The rows come from 5 hidden closed curves, with some noise, and rows from the same curve form a group. Each curve winds through 6 dimensions. The rows are also pushed far along 4 directions, which tell nothing about the answers.
(in the rows, 128 means zero)
Known rows, each followed by its group:
[133 105 150 162 127  81 113 156 125 121 133 117 135 114 180]	j37
[112 110 137 127 147 141 141 155 116 143 113 142 120  79 148]	j513
[117 134 131 154 133 114 101  93  86 125 148 140 185 157 133]	j513
[120 163 132 146 138 115  80 139  81 120 163 135 155 181  97]	j865
[133 142 116 128 120 134 111 108 129 104 137 147 145 134 105]	j513
[128 145 178 172  96  88 137 107 163 122  96 122 138 123 203]	j779
[130 136 183 194 133  68  87 144 163 107  86 100 133 102 196]	j37
[137 131 131 133 155 144 132 127 160 111  97 104 144 111 123]	j513
[152 121 106  83 158 142 143 125 104 115 119 112 120 118  84]	j513
[ 99 125 145 134 157 127 137 168 144 116 107  97 123  89 153]	j737
[ 74 145 180 187 118  97 120 163 119 145 135 143 151 124 219]	j779
[130 188  78  73  86 155 142  99  53 168 163 178 107 198  60]	j37
[128 148 135 115 111 149 134 116 137 133 112 127 119 129 111]	j37
[136 102 133 143 149 104  94 128 132  79 147  81 159 125 127]	j737
[124 120 110 110 189 129 108 157 100 105 131  91 138 127  83]	j779
[ 43 103 120 138 126 157 163 171  95 212 168 207 108 111 164]	j37
[129 139 144 145 148 109 122 121 147  92 107  90 145 129 131]	j737
[103 113  70  82 204 154 138 161 106 125 128 122 112 115  92]	j513
[177 139 148 136 100 101 108  67 162 115  95  98 122 142 113]	j779
[125 135 129 127 136 100 116 112  92 109 140 104 158 150 131]	j779
[131 116 130 148 141 144 119 157 155 130 127 107 151 133 132]	j865
[141 152 124 100  78 152 147  83  91 147 143 169 123 154  80]	j865
[195 137  80  75 147 181 134 127 148  91 112 114 128 132  45]	j865
[ 85 149 141 131 129 134 142 160 107 141 135 132 126 116 152]	j737
[ 96  87 127 116 117 147 189 159 151 176 125 150  93  78 183]	j37
[105  62 124 146 246 135 114 219 160 120 119  70 124  75 143]	j779
[175 112 111 127 138 129 110  94 167  96 108 101 142 140  85]	j737
[118 127  85 100 177 161 129 185 117 128 152 136 115 135  96]	j737
[ 97 123 129 112 113 156 152 141 115 158 153 145 111 112 122]	j865
[ 98 145 136 132 108 129 149 130 127 154 135 136 112 146 140]	j737
[125 130 105 120 173 138 116  94  91 127 119 133 166 143  97]	j513
[131 153 108 122 147 109 124 110  97 114 120 146 134 141 117]	j513
[153 131 118 122 146 117 105 128 130 107 127 110 123 158  96]	j865
[140 125 104 101 209 161  82 145 141  73 113  63 154 114  63]	j37
[126 157 133 127 100 135 137 150 116 134 138 159 109 128 137]	j737
[146  77 120 114 121 135 173  79 203 140  81 107 101 100 139]	j513
[105 139  88  81 142 187 130 155 102 150 150 159 109 134  72]	j779
[115 168 119 117 147 152 106 150 105 121 132 127 139 135  99]	j779
[116  95 151 167 150 107 145 173 182 140  94 134 101  85 210]	j737
[182 142  88  71 134 168 140  71 115  98 113 128 140 137  44]	j513
[150 112 166 170 122  64 106 128 174 109  79 103 111  92 190]	j37
[ 99 125 121 116 212 134 118 188  98 109 127  85 138 106 120]	j865
[136 132 109 119 194 133  90 156 130  87 125  64 155 140  91]	j37
[112 125 102  89 134 146 177 136 120 151 131 109 116 134 131]	j779
[122 124 158 139  83 118 141 112 160 175 108 131  86 119 160]	j779
[131 167 107  85  75 160 148  75  68 147 171 167 134 175  69]	j865
[107 116 141 150 112 116 139  89 118 163 114 163 141 124 166]	j513
[115  96 135 108 110 146 176 140 145 171 113 142  82  92 142]	j865
[108  95 115 126 192 134 118 172 151 117 125  66 137 114 130]	j37
[149  99 110 128 181 120 134 131 163  95 103 102 143 111 141]	j737
[114  79 103 107 150 142 155 128 167 150 119 105 102 118 129]	j37
[105 131 149 146 107 148 147 134 126 155 121 168 131  96 161]	j513
[114 190 143 131  41 122 153  98  78 186 154 183 121 193 142]	j37
[118 120 123 128 125 126 116 139 126 126 157 113 131 147 115]	j737
[114 122 149 176 131 110  81 147  88 115 169 131 196 124 163]	j737
[162 127 114 105 137 137 107  96 143 116 120  91 123 148  76]	j779
[138 118 117 119 150 141 128 126 154 138 117 112 105 141  87]	j779
[133  90 152 163 142 109 139 139 186 115 100 129 117  95 177]	j779
[112  91 105  97 109 133 204 111 168 175  86 166  55  76 164]	j513
[148 123 115 148 172 129  94 102 116  83 136 133 179 143  89]	j37
[136 147 138 117 114 132 137  99 144 137 111 116 109 153  90]	j865
[105 131 136 132 111 125 137 140  88 155 163 152 137 141 155]	j865
[128 190 154 154  81  98  92  92  25 133 177 188 176 196 126]	j865
[182 134 132 124 119 100 111  88 160  71 100 125 109 134  98]	j737
[153 159 110  85  72 180 201  91 107 174 116 168 118 160  99]	j865

New rows. What belongs after each?
[181 117 128 138 135 107 112 116 156  89 117  98 152 150 131]	j865
[155 142 194 176  92  87 108  86 191 107  60 118 121  96 176]	j37
[192 141  82  64 136 143 141  70 128  90 104  92 115 159  27]	j779
[177  97 132 135 143 132 138 123 176  91 107 108 132 115  88]	j37
[117 111 124 141 127 126 114 118 107 137 157 153 139 146 105]	j37
[116 141  93  90 132 153 144 144 121 154 124 124  99 138  98]	j37
[167 141 116  91  93 123 175  85 122 127 121 134 101 143 113]	j513
[142 196 178 175  82  72 106  70 102  94 120 142 169 168 151]	j737
[127 159 158 171 132  87  82 137 117 113 115 116 150 136 157]	j37
[141  84 169 205 169  69  82 112 185  83  89 103 161  90 181]	j37
[103 137 113 124 149 136 123 126  98 130 137 134 148 142 108]	j737
[128 110 121 155 185 122  96 125 123  96 133 129 169 123 109]	j37
[170 140  87 113 179 134 104 122 124  77 129 119 153 162  80]	j737
[ 72 151 113 132 235 137  62 222  42 100 172  91 188 121 109]	j779
[129 104 121 124 199 141 104 158 125  95 113 102 149  82 114]	j513
[124 131 143 172 154  72  61 152  88  97 143 118 168 132 164]	j37
[141 114 146 143  86  88 144 117 156 150 100 138  86 111 174]	j37
[108 132  97 115 182 134 117 158 115 110 134 119 130 122 110]	j513
[141 147 114 106  98 115 150  92 119 136 133 176  88 170 114]	j737
[149 108  99  84 149 154 151 126 131 141 123 125  99 113  89]	j779
[ 82  96 122 134 160 149 147 182 134 152 149 152 116 112 160]	j779
[145 142 134 122  82 131 164  84 174 131 102 142 111 145 143]	j779
[156 113 129 132 157 117 111 136 177 102 100  83 111 128 102]	j865
[113 129 104  99 148 168 130 157 115 128 157 120 116 114  80]	j865
[150 121 148 168 159  92  58 106 114  71 144 100 195 155 108]	j37
[140 154  95  93 139 155 133 104 116 105 134 114 150 170  86]	j779
[105 134 120 117 113 136 143 153 108 171 150 156  94 153 121]	j865
[160 131  69  63 129 192 182  96 115 132 147 151 126 158  45]	j37
[ 92 131 117 100 134 149 145 148 102 140 139 152 103 110 111]	j737
[163 128 125 117 124 144 138  93 143 108  98 131 134 106 107]	j513
[102  98 153 166 133 110 121 126 139 141 125 125 149 112 180]	j513
[100  89 103 112 163 128 153 140 133 134 122 143 113  79 160]	j513
[152 132 100  97 142 126 154  98 153 111  94 121  99 127 100]	j513
[ 87 119 129 116 141 144 153 176  79 174 142 156 110  93 150]	j513
[ 51 113  97 111 157 202 152 221 100 201 175 141 127 126 120]	j865
[194 180  96 110  94 121 130  38  98  95 133 163 159 208  84]	j737
[ 85 103  83 105 191 162 147 201 115 154 150 138 115 121 131]	j737
[211 162 126 112  82 132 131  19 147  81  89 137 155 150  75]	j513
[127 116  79  61 129 157 187 129 111 144 150 130  92 133  99]	j513
[ 95  87 136 156 134 116 137 131 149 162 128 140 114 108 172]	j37
[116 131 137 146  87  96 150  91 105 145 132 191 128 119 188]	j513
[131 101 144 144 154 114 119 155 183 122 101  93  99 108 138]	j865
[113 113 108 102 117 128 174 119 137 157 127 166  69 140 138]	j737
[160 161 110 102 154 122 108 108  52  92 149 122 162 166  78]	j513
[133 160 172 145 107  97 140 100 115 130  96 129 125 133 151]	j865
[133 171 191 201  82 103 103 106 109 132 120 148 192 154 178]	j865
[ 98 160 146 130  97 119 150 144  44 174 159 180 120 139 160]	j513
[ 99 143 113 120 129 177 143 208  92 168 155 175 119 115 136]	j865
[124  84 108 136 178 129 120 124 155 116 121 115 137 110 115]	j37
[165 145 175 177 136  68  67 103 134  50 106 118 159 122 137]	j737
[129 153 145 125 142 115 142 135 109 124 115 125 119 129 140]	j865
[179 150 113  98 142 121 127  93 123  89 103  93 134 142  68]	j779
[116 127 131 128 103 118 129 104 118 146 121 160 113 112 161]	j37
[163  88 127 145 179 102 122 118 183  72  86  80 157  96 156]	j737
[ 87 158 162 181 146  88  59 172  53 105 171 167 165 134 157]	j737
[ 86 135 125 109 122 157 141 151 123 168 125 148  97 104 135]	j37
[140 126  90  86 128 139 180 107 160 134  94 135  75 115 106]	j513
[129 158 119 126 165 109  92 140  43  90 176 120 181 166 107]	j513
[174  92 146 162 174  94 118 127 169  91  95  96 139 108 144]	j779
[ 68 115 142 137 141 144 127 182  81 165 160 153 130 105 151]	j865
[111  91  97 104 151 157 162 106 138 163 104 133 116 106 117]	j513
[ 90  74  43  51 207 227 187 187 135 160 151 130  97 100  52]	j37
[113  73 111 114 176 155 135 169 184 119 103 106  99  56 124]	j513
[148 144  99  79 135 153 149 113  77 131 136 139 120 143  77]	j513
[118 141 139 123  86 137 164 146 143 164 126 159  75 105 146]	j865
[115 141 127 146 155 126  98 188 104 115 153 149 138 130 140]	j737
[137 168  50  59 137 154 146  76  47 129 157 178 133 181  46]	j513
[121  94 124 144 186 110 100 143 152 103 124  75 154 121 142]	j37
[135 130  80  77 133 156 171 115 156 129 116 130  86 127  83]	j513
[127 137 133 138  85  92 126 128  86 146 155 157 127 153 157]	j37
[112 102 127 129 173 135 151 133 161 149  72 110 112  89 143]	j513
[108 124 131 120 152 135 146 172 145 141  98 103  99  86 143]	j779
[112 117 117 113 130 116 149 110 112 128 140 141 119 144 144]	j737
[140 113 146 127 126 128 148 123 139 134  98 137 113  85 144]	j513
[101 133 133 132  98 141 163 180 140 175 138 176  72 108 169]	j737
[116 166 123 139 113 120 120 124 104 125 147 164 137 149 131]	j513
[150 111 143 127 113 118 137  99 156 127  93 134 103 106 125]	j513
[106  92 148 141 200 110 118 198 123 115 115  90 127  74 168]	j513
[114 116  95 110 217 147 115 139 106 122 109  98 156 118  89]	j513
